The same things were measured in two ways. Each way mixes the same 4 hidden numbers, adds some noise and spreads widely along 3 directions of its own, which tell nothing about the thing.
In the rows, zero is written as 128.
Some things both ways: the first way, then the second way.
[124 108 110 108 120 119  90 175 134]
[100 151 118 117 154 140 128 112 156 120 141 105 129  96  93 120 142 131]

[135 136 121 148 138 173 142  91 123]
[114 146  94 138 155 145 122 121 121 125 112 138 104 143 107 124 132 144]

[ 75 117 137 228  99 113 118 127 185]
[125 108  99  97 115 202 142 102 121  74 170 133 118 153 119 166 135 154]

[113 113 129 153 152 104 144 140 105]
[107 130 139 121 143 122 143 134 128 130 107 143 128 115 106 119 110 159]

[122 157 131 199 167  90 115 125 120]
[ 87 135 124 126 140 146 133 116 140 125 111 141 141 116  87 133 144 140]

[143 199 137  80 118  89  87 114 142]
[164 143 129 112 181 132 144 143 186 124 108 129 136 110 106  96 103 139]

[103 141 136 147 149 143 156 121 127]
[126  94 148 115 123 134 151 130 116 130 109 164 141 135  93 108 105 175]

[ 88 109 113 152 130 103 133 157 173]
[129 105 147  91 122 143 177 119 124  91 154 133 116 125 150 128  88 178]

[120 112 117 167 156 139 132 141 122]
[131 106 134 134 123 125 183 108 129 129 130 134 127 118 105  71  99 176]

[155 140 149 136  99 143 115  67  89]
[113 153 104 121 157 129 113 127 106 119 128 118  84 138 121 133 118 143]

[125  78 125 134 143 132 168 130  70]
[125 139 132 133 159 102 132 141 126 152  89 144 121 129  95  93 108 158]

[114 136 137 200 111 152  98 114 146]
[148  90 109 113 116 183 173 110 127  92 138 160 132 159 108 121 118 169]

[ 95 151 122 177 158 162 170 101 167]
[111 115 115 117 129 156 140 123 107 107 111 161 115 155 115 148 120 154]

[128 159 144  88 119 143 135  98 119]
[105 132 150 100 142 119 112 137 103 119 128 130 107 126 122 149 104 153]

[178 155 110  87 151 161 115  95 104]
[ 96 155 130 129 153 100 138 130 116 127 115 123  84 111 152 122  94 153]

Other things, the second way, with their names:
<28>: [ 94 108 136  99 113 162 147 101 122 104 164 122 143 117  89 133 140 158]
<337>: [112 111 146  99 132 162 139 128 146 112 115 159 157 127  87 146 127 150]
<31>: [144 140 104 111 155 149 142 126 144  99 144 117  94 133 143 127 107 152]
<163>: [155 130 137 132 157  91 180 127 141 138 117 125 102 109 141  56  69 177]
<472>: [ 95 121 164 110 133 113 145 120 129 144 126 123 149  91  79  98 117 162]
<254>: [107 117 174  98 134 113 141 138 118 128 112 142 128 111 116 131  93 167]
<437>: [117 141  96 127 152 170 136 116 151 102 124 139 115 137 111 139 135 140]
<169>: [126 133 129 118 148 123 168 121 152 114 132 120 111 105 139 102  97 158]
<191>: [132 127 123  78 139 169 124 121 136  84 173 105 108 131 126 158 120 145]
<406>: [ 99  98 158  78 116 169 129 131 124  98 126 161 155 136  91 176 126 153]
<431>: [100 158 112 109 167 143 109 131 143 107 121 127 105 122 126 162 128 130]
<325>: [126 132 108  93 134 169 148 106 140  75 173 107 105 125 140 148 121 147]
<424>: [103 157  92 144 153 120 136 114 106 115 132 111  67 126 149 118 111 149]
<201>: [106 106 135 106 118 156 141 123 113 113 124 157 135 140  92 145 124 162]
<449>: [176 136 110 124 166 127 178 139 152 100 116 144  84 142 176  97  70 167]
<274>: [130 122 137 134 139 109 160 121 126 144 124 125 127 115  97  66 104 170]
<453>: [101 104 143  91  94 146 175 102  88  71 185 116  76 124 183 157  87 183]
<341>: [130 168  93  93 173 150 105 119 152  83 178  72  78 112 142 147 126 123]
<393>: [126 102 185  91 132 122 189 118 181 124 139 125 182  71  93  80 101 167]
<388>: [102  97 132  99  96 173 180 100 109  77 166 142 113 133 144 157 107 177]
<98>: [121 152 107 113 152 136 132 124 113  96 139 115  69 138 163 150 102 152]
<92>: [133 126 132  98 158 149 116 137 155 128 118 138 154 125  69 120 129 141]
<76>: [136 144 134 115 169 115 125 148 124 127 103 137  91 137 131 127  87 154]
<124>: [149 137 133  99 158 129 159 129 163 100 143 109 105 108 152 112  91 155]
<45>: [143 100 109 100 120 188 159 118 121  79 145 158 117 165 126 150 118 162]
<441>: [119  93 149 121 120 134 173 116 134 134 120 153 158 118  85  86 111 174]
<123>: [ 80 151 121 114 155 135  81 132 110 139 109 123 118 132  78 151 144 126]
<214>: [130 132 154 107 182 137 136 143 222 147  78 154 204  85  49 102 137 126]
<29>: [ 76 124 169 107 131 114 117 122 119 145 116 132 157  95  60 122 131 148]
<319>: [ 93 125 141 131 136 113 156 126 116 127 103 151 109 117 136 124  98 163]
<153>: [144 109 145  99 139 140 153 132 141 113 120 150 132 128 117 120 100 165]
<278>: [112 147 120 110 158 144 126 138 142 106 109 144 105 133 135 160 110 142]
<196>: [105 146 150 105 162 112 112 136 140 139 111 120 129 102 100 127 114 145]
<407>: [ 91 127 135 123 125 123 167 104 128 115 141 120 119  95 128 113 114 161]
<206>: [ 99 168  89 153 157 121 161 111 127 105 122 115  65 117 172 119 106 147]
<34>: [123 110 164  98 128 115 152 134 109 119 133 137 108 123 138 124  78 178]
<25>: [135 111 132 117 131 140 167 121 125 108 130 144 111 130 134 120  97 168]
<473>: [ 73 117 145 111 116 135 132 119 100 119 123 144 124 125 104 150 120 162]

Some of these things the first way, each followed by its name:
[128 137 115 170 119 134  93 118 157]  <453>
[ 87 109 121 140 140 122 123 182 148]  <337>
[143 126 127 175 114 134  82 121 118]  <437>
[ 99 169 152 188 146 114 139 107 143]  <201>
[ 66  91 104 110 173 107 186 199 153]  <472>
[118 149 128 168 145 113 126 113 146]  <25>
[105  91 131 112 127  80 146 162 100]  <196>
[104 139 135 166 124 126  95 152 148]  <28>
[159 201 124  99 162 125 124  85 129]  <163>
[157 102 112 167 131 139 135  86  90]  <424>
[ 47 145 116 130 193   4 160 224 184]  <214>
[145 136 101 133 158 137  94 144 128]  <407>
[158 128 113 129 116 129 103  97 122]  <449>
[122 165 123 124 136 113 120 114 160]  <431>
[ 97  72 132 110 116 152 178 144 105]  <123>
[145 188 108 107 155 120  97 120 162]  <169>
[117 133 167 177  96  97  78 140  95]  <406>
[107 148 141 144  74  43  98 110 174]  <341>
[128 107 127 104 118 136 164 105 108]  <76>
